There are 3 ways to turn a row about zero (a turn may also mirror it). The second row of each pair is the first, turned, with some noise. The first 27 pairs use one turn. New pairs use 2 turns, one after the other, and a turn may come again.
Some pairs, each with its turns in order after it:
[  2.3  -4.9  -3.8   7.0 -10.3 -20.0  39.0  15.4]
[  5.0  11.3  -5.1   2.4  20.9  20.3 -34.9  -3.2] : Q388

[-13.2  -5.3 -52.7   1.0   3.9  28.3   1.5   8.7]
[-37.3  11.6  41.6 -17.6  -5.1 -16.2   3.6  -4.5] : Q105

[ 12.6   9.0  52.7   2.6  -6.4   2.1  -4.1 -25.5]
[-19.6 -12.1   9.0  -7.2 -12.4 -36.3  27.4  32.8] : Q203

[ 36.6 -19.6   4.5  17.8  50.9  20.2   4.5  -3.2]
[-21.5  -4.9   2.6  -7.4  -8.8  34.5  16.4  54.0] : Q105

[-19.2   6.8  24.1   8.8   5.0 -21.5 -39.5  16.7]
[ -7.9  14.4  21.8 -14.2  17.4 -23.4  31.1 -27.7] : Q203

[ 10.8 -20.6   6.2  17.9 -23.4  11.1  -6.6  44.4]
[ -2.0  23.2   9.6 -17.2  11.0  43.9  26.0   9.4] : Q203

[14.0 12.3 -0.7 -4.8 -0.5 44.4 36.9 -5.7]
[ -7.4   9.1  35.7  -3.0  26.6 -14.4 -17.0  37.0] : Q388

[ 2.0 10.9  7.4 11.4 -3.0 16.8  3.0  1.4]
[  2.3  -8.7  11.6  12.4 -10.6   4.3  -8.9   2.6] : Q105

[ 18.4   2.6 -34.3  -2.6 -27.2 -19.2  -9.1   1.1]
[-13.4  11.6  -2.3 -12.0   1.8  14.2  10.5 -43.8] : Q105

[-25.3  11.6 -37.3  35.3  -4.0  36.9  -4.9 -52.7]
[ 17.2 -12.5 -14.9 -44.4  34.0 -51.2  24.8  22.5] : Q388

[  7.2 -52.7   7.7  -3.2   0.2  16.4   4.3 -34.8]
[  2.3   0.7   0.8 -40.3  25.2  21.6 -30.9  25.8] : Q105

[ 12.7 -12.6  26.8  15.6 -11.6  -5.2   0.2   1.1]
[-15.8 -25.2   3.0  16.3  12.6   4.9  -6.0 -14.0] : Q388

[-15.8  13.2 -12.7 -26.9 -23.3  -9.8  32.6  17.7]
[ -6.6 -16.3   9.5  17.8  29.0 -24.6   9.4 -29.8] : Q105

[ 31.2  25.8 -14.9  14.9  41.6  18.1   1.7 -13.1]
[  2.7   6.2  27.8 -11.0   1.8 -13.7 -51.9  21.6] : Q203

[ 27.0   5.7  19.1  10.7 -20.1  29.5 -50.3  -0.3]
[ -9.8 -53.6  16.5  15.8 -11.2  -1.3  36.3  17.2] : Q388

[ 30.6 -15.1   1.1 -18.3  17.6   0.4  11.5 -19.8]
[ 16.3 -15.8  -0.4 -12.7 -35.8  -5.3 -16.0  16.9] : Q203

[-13.4   6.1  -2.0 -15.4 -11.7  52.7 -26.3   5.1]
[-11.2  -5.9  -3.6  14.8 -10.9 -23.1  27.7  49.4] : Q388

[52.7  5.8  0.5  7.1 44.2 24.1  0.1 -0.9]
[-15.6 -17.2   7.3  -5.2 -21.4  41.2  34.7  35.8] : Q105

[ -0.9  17.7  52.7 -29.3   9.0  52.7  -5.9  28.1]
[ -2.1  63.9 -15.3 -11.1 -14.9 -29.2  23.0  38.5] : Q203

[ 0.2 -2.4 -1.0 -8.2  1.5 11.1 20.2 50.6]
[-38.0 -34.1  -1.2  23.0  -0.7 -18.5   1.3   1.0] : Q105

[  4.6   6.0   4.8 -10.1 -22.4 -20.4  14.5 -24.6]
[ 29.8  -5.8   5.5  11.4   5.5 -13.0 -18.0 -13.3] : Q388

[ 1.5  2.3 16.0 -4.7 -4.8  3.5 51.8  1.6]
[  4.7 -22.7  10.8  28.2  35.0   7.0  -0.9   6.7] : Q105

[-39.6  -1.7  13.6  21.0  -9.6 -27.9   0.2  -0.6]
[-17.7  -9.1  12.9  30.7  14.1  -5.1  28.6 -27.5] : Q203

[-10.3 -40.9 -21.9 -29.6  28.7 -37.4  27.6  -4.0]
[ -6.5  36.4 -18.3 -21.3 -29.1  -5.9 -46.4 -27.0] : Q388

[44.9  3.4  3.4 26.9  7.9 -9.9 -5.2 32.5]
[-14.7 -25.7  21.0 -12.7   1.3  49.9   0.0  -7.0] : Q388

[  0.3  -1.5  23.1 -20.1  25.1   3.2  32.8   8.5]
[ 24.5  16.9   5.4  25.0 -26.0 -12.7   3.0  19.4] : Q203

[ 10.2   3.5  16.3 -52.7   1.2  24.4  25.7  14.8]
[ 34.5  24.9 -36.4   2.6 -23.4  -7.6  11.6  27.0] : Q203

New pairs, each followed by its turns in order:
[ 34.7  -1.7   1.3  30.2   0.7 -11.3   9.4  -1.4]
[-26.3  25.5 -13.1   7.5   2.3   8.4 -20.9  12.0] : Q105 Q203

[ 52.7  -1.8  11.6 -22.5   0.7  21.0  -4.7  52.7]
[ -8.8 -64.4   9.8  12.1 -10.9   0.0  43.0 -16.9] : Q203 Q105

[-35.6 -13.4  18.0 -22.4   0.5  -8.3  -0.5 -19.0]
[ -4.4 -32.1  15.5   9.0  32.8  -4.2 -11.0 -12.4] : Q388 Q203

[  5.0 -23.4  -0.1   2.7  -3.5   9.2 -31.8 -16.3]
[ 13.6  -4.5   7.2 -21.0  16.2 -25.5  -8.3 -11.1] : Q203 Q105

[ 16.8  11.2  -1.1 -20.2  -3.0   4.8  18.5   1.5]
[  1.6 -10.0   2.9 -11.2 -10.3  26.9  -5.9   9.1] : Q203 Q388

[ 14.9  32.0  -3.8 -18.4   8.2 -12.5   2.6 -10.7]
[ -2.2 -13.3  12.3  12.3  28.9  26.3   3.3   6.4] : Q105 Q105

[-10.2  -3.8 -14.1 -51.1  -2.8  -4.0  -7.8 -23.6]
[ 34.5 -19.3 -10.5 -28.9 -22.0  -4.2 -23.3   1.8] : Q203 Q388

[ -9.0  -8.0  13.4  19.4  -4.7  -5.9   8.1 -21.7]
[ -2.4  13.0  -6.8   8.3  12.1  -9.7 -30.5   4.2] : Q203 Q105

[-4.7  2.5 14.5 30.5 -2.6  6.3 -4.4  5.7]
[-14.6  18.7  -2.8 -19.7   7.0 -12.2  -6.7  -3.3] : Q388 Q388

[-26.4 -11.6  -2.1  -5.1   7.1  -3.7   0.6   4.3]
[  9.8   9.2  -4.4  -1.5  -9.6  15.9   6.3 -18.4] : Q105 Q388

[  6.1  -3.2 -12.6  30.5  12.2   0.4 -13.0   2.1]
[-13.5  14.6 -12.1   7.6  23.6  -4.4   4.1   5.9] : Q105 Q203

[ -0.9   5.5  17.0 -15.5  -6.1  -1.5   5.0   1.9]
[ -8.3 -12.7  -0.1 -11.9  -7.6   1.9 -14.7  -7.3] : Q105 Q388

[ 28.3  -0.7 -10.5 -18.8  50.4 -17.3  -9.6  25.4]
[ 15.0  -3.8  10.0  47.4  11.9 -31.3   6.4  34.1] : Q388 Q388

[ 7.4 12.6 20.1 26.4 -1.1 -6.6  1.3 41.9]
[-36.0  -9.7   5.5   6.7  18.4  31.8  -4.3 -16.2] : Q105 Q203

[ 45.1 -31.7   6.3 -29.3  17.4 -12.3   2.7  31.5]
[ 22.8 -11.9   2.8 -18.8 -28.0 -15.9 -56.0 -15.9] : Q388 Q105

[  2.0  22.2 -16.7  -2.1  -8.5  27.5  21.5   1.0]
[-18.9  -1.9  13.2   7.8 -23.7  -8.1  26.9  12.7] : Q105 Q203

[ -7.3 -48.4 -52.7  25.0  -6.4  -5.4  -2.0  52.7]
[-20.4  -7.1  46.5  -7.3  11.6 -54.8  28.5  45.1] : Q203 Q388

[ -0.8 -33.8   1.5 -12.6  40.4   0.6 -52.7   9.0]
[ 44.8   6.0 -46.6   5.9  29.1  14.2  14.4 -22.6] : Q105 Q203

[  5.3  18.0 -14.5  13.9   6.3   6.0  -0.2 -32.7]
[ -6.2  17.3 -23.3 -17.2 -12.7 -17.1 -10.7   5.0] : Q203 Q105

[  7.4  52.7  18.4  39.8  27.5  -5.7 -23.5   0.7]
[ -9.6 -13.5  19.5  33.3  -9.7  39.0 -26.8 -42.2] : Q105 Q105

[ 0.6  1.4  9.6  4.5 13.8 -8.0 -0.3 28.4]
[  6.0  -7.1  28.5   2.8  -7.8  -4.7 -15.4   8.0] : Q388 Q105

[ 13.8 -24.6  11.4 -48.8 -12.9 -35.2  19.2  -8.4]
[ 21.3 -57.5  -8.3   8.8  -5.2  -4.0  33.1 -14.8] : Q388 Q388

[  2.0  -0.4  -6.8  19.5   0.3 -25.5  15.1   8.6]
[ -8.5   4.3 -10.3 -16.5 -14.1 -10.7 -24.8   3.6] : Q388 Q203

[  5.8 -21.2  19.1  11.3   4.2 -12.7   3.9  25.3]
[ -7.5   0.8 -18.6  -8.9   8.8 -26.2  20.2  12.0] : Q388 Q388

[-16.6 -27.8  10.8  -2.4  -2.3  -4.7 -36.7   2.7]
[30.6  0.5 21.7 -6.1 31.5 -8.1  0.0 -8.6] : Q203 Q105

[ 2.0 26.8 -0.2 22.5 15.7 -9.4 -4.1 17.3]
[-20.0  -7.4   4.6  18.4  25.9  15.8   3.4  10.5] : Q105 Q203

[-21.3  14.2 -10.5  -1.8 -21.2  -4.9   0.4 -11.9]
[23.7  7.7 -7.8 -0.9 -3.5 20.1 10.9  4.1] : Q105 Q105

[ 19.4 -19.3  -4.1   4.8 -15.8  31.5   7.8 -26.3]
[-32.2  -0.5  11.0  22.3 -22.2 -16.3  11.1  13.7] : Q105 Q388

[ 20.2   6.8   4.8   2.8 -12.4   9.5   6.6 -23.0]
[ -6.4   9.2  -6.1 -16.2 -18.5  -1.9  -5.4  23.1] : Q105 Q203

[ -7.5  -5.9  11.3 -14.2 -10.1   5.6  15.1  46.6]
[-13.2  -3.4 -14.9  -9.5  19.3  12.0  38.0  26.9] : Q388 Q388

[ 30.0  -7.8  -5.9  13.4   8.0  29.5 -23.7  37.1]
[  2.9  27.9  30.7  28.3 -17.9  -1.7  20.6  30.0] : Q203 Q388

[  5.3 -10.0  34.8 -38.4 -17.4 -33.1 -30.0  13.5]
[  0.0 -16.4   3.4  -0.7  63.1  14.3  29.0  -9.6] : Q203 Q105

[-11.1  -0.7  -5.2   0.6   4.8 -13.0  -2.4  -5.5]
[  0.3  -5.3  -1.4  -6.0   2.2 -11.1   0.1 -12.7] : Q203 Q388

[ -2.0  10.2 -32.5  11.5  -7.8  10.2  -6.6  -8.7]
[-15.3  -3.8  -8.7   8.7  -1.8 -31.3  14.9  14.5] : Q105 Q203

[  6.5 -37.4 -10.3   3.6 -18.7   0.4 -18.2   9.6]
[  8.8 -20.8  33.0 -21.4  14.4 -10.7  -8.3   1.8] : Q203 Q105

[ 15.0  37.8  34.7 -14.9  24.9  11.4  11.7 -50.8]
[-21.4  21.8 -64.1  14.8   1.3 -16.4   0.1 -34.2] : Q203 Q105

[-16.4  -6.6 -41.3  -4.4 -52.7  12.9 -49.6  -9.6]
[-69.7  -5.2 -17.1 -10.3  30.6  16.8   3.8 -36.6] : Q388 Q105

[-36.2   4.4  11.7  -4.0 -11.5   1.1   1.9  -2.9]
[  8.1 -19.4  24.0 -20.4   8.6 -10.6   6.6  -7.1] : Q105 Q203

[-0.3 24.4 18.6  8.0  5.5 10.0 -2.0  5.6]
[  3.0  18.5  -1.1   6.1   2.8  23.1   9.9 -14.6] : Q203 Q388

[ -3.0   7.4  13.8   3.1  -2.9 -25.5  -6.6  -3.3]
[-7.8  9.6 13.7  2.2 -4.2 17.5 12.8 -8.1] : Q105 Q105

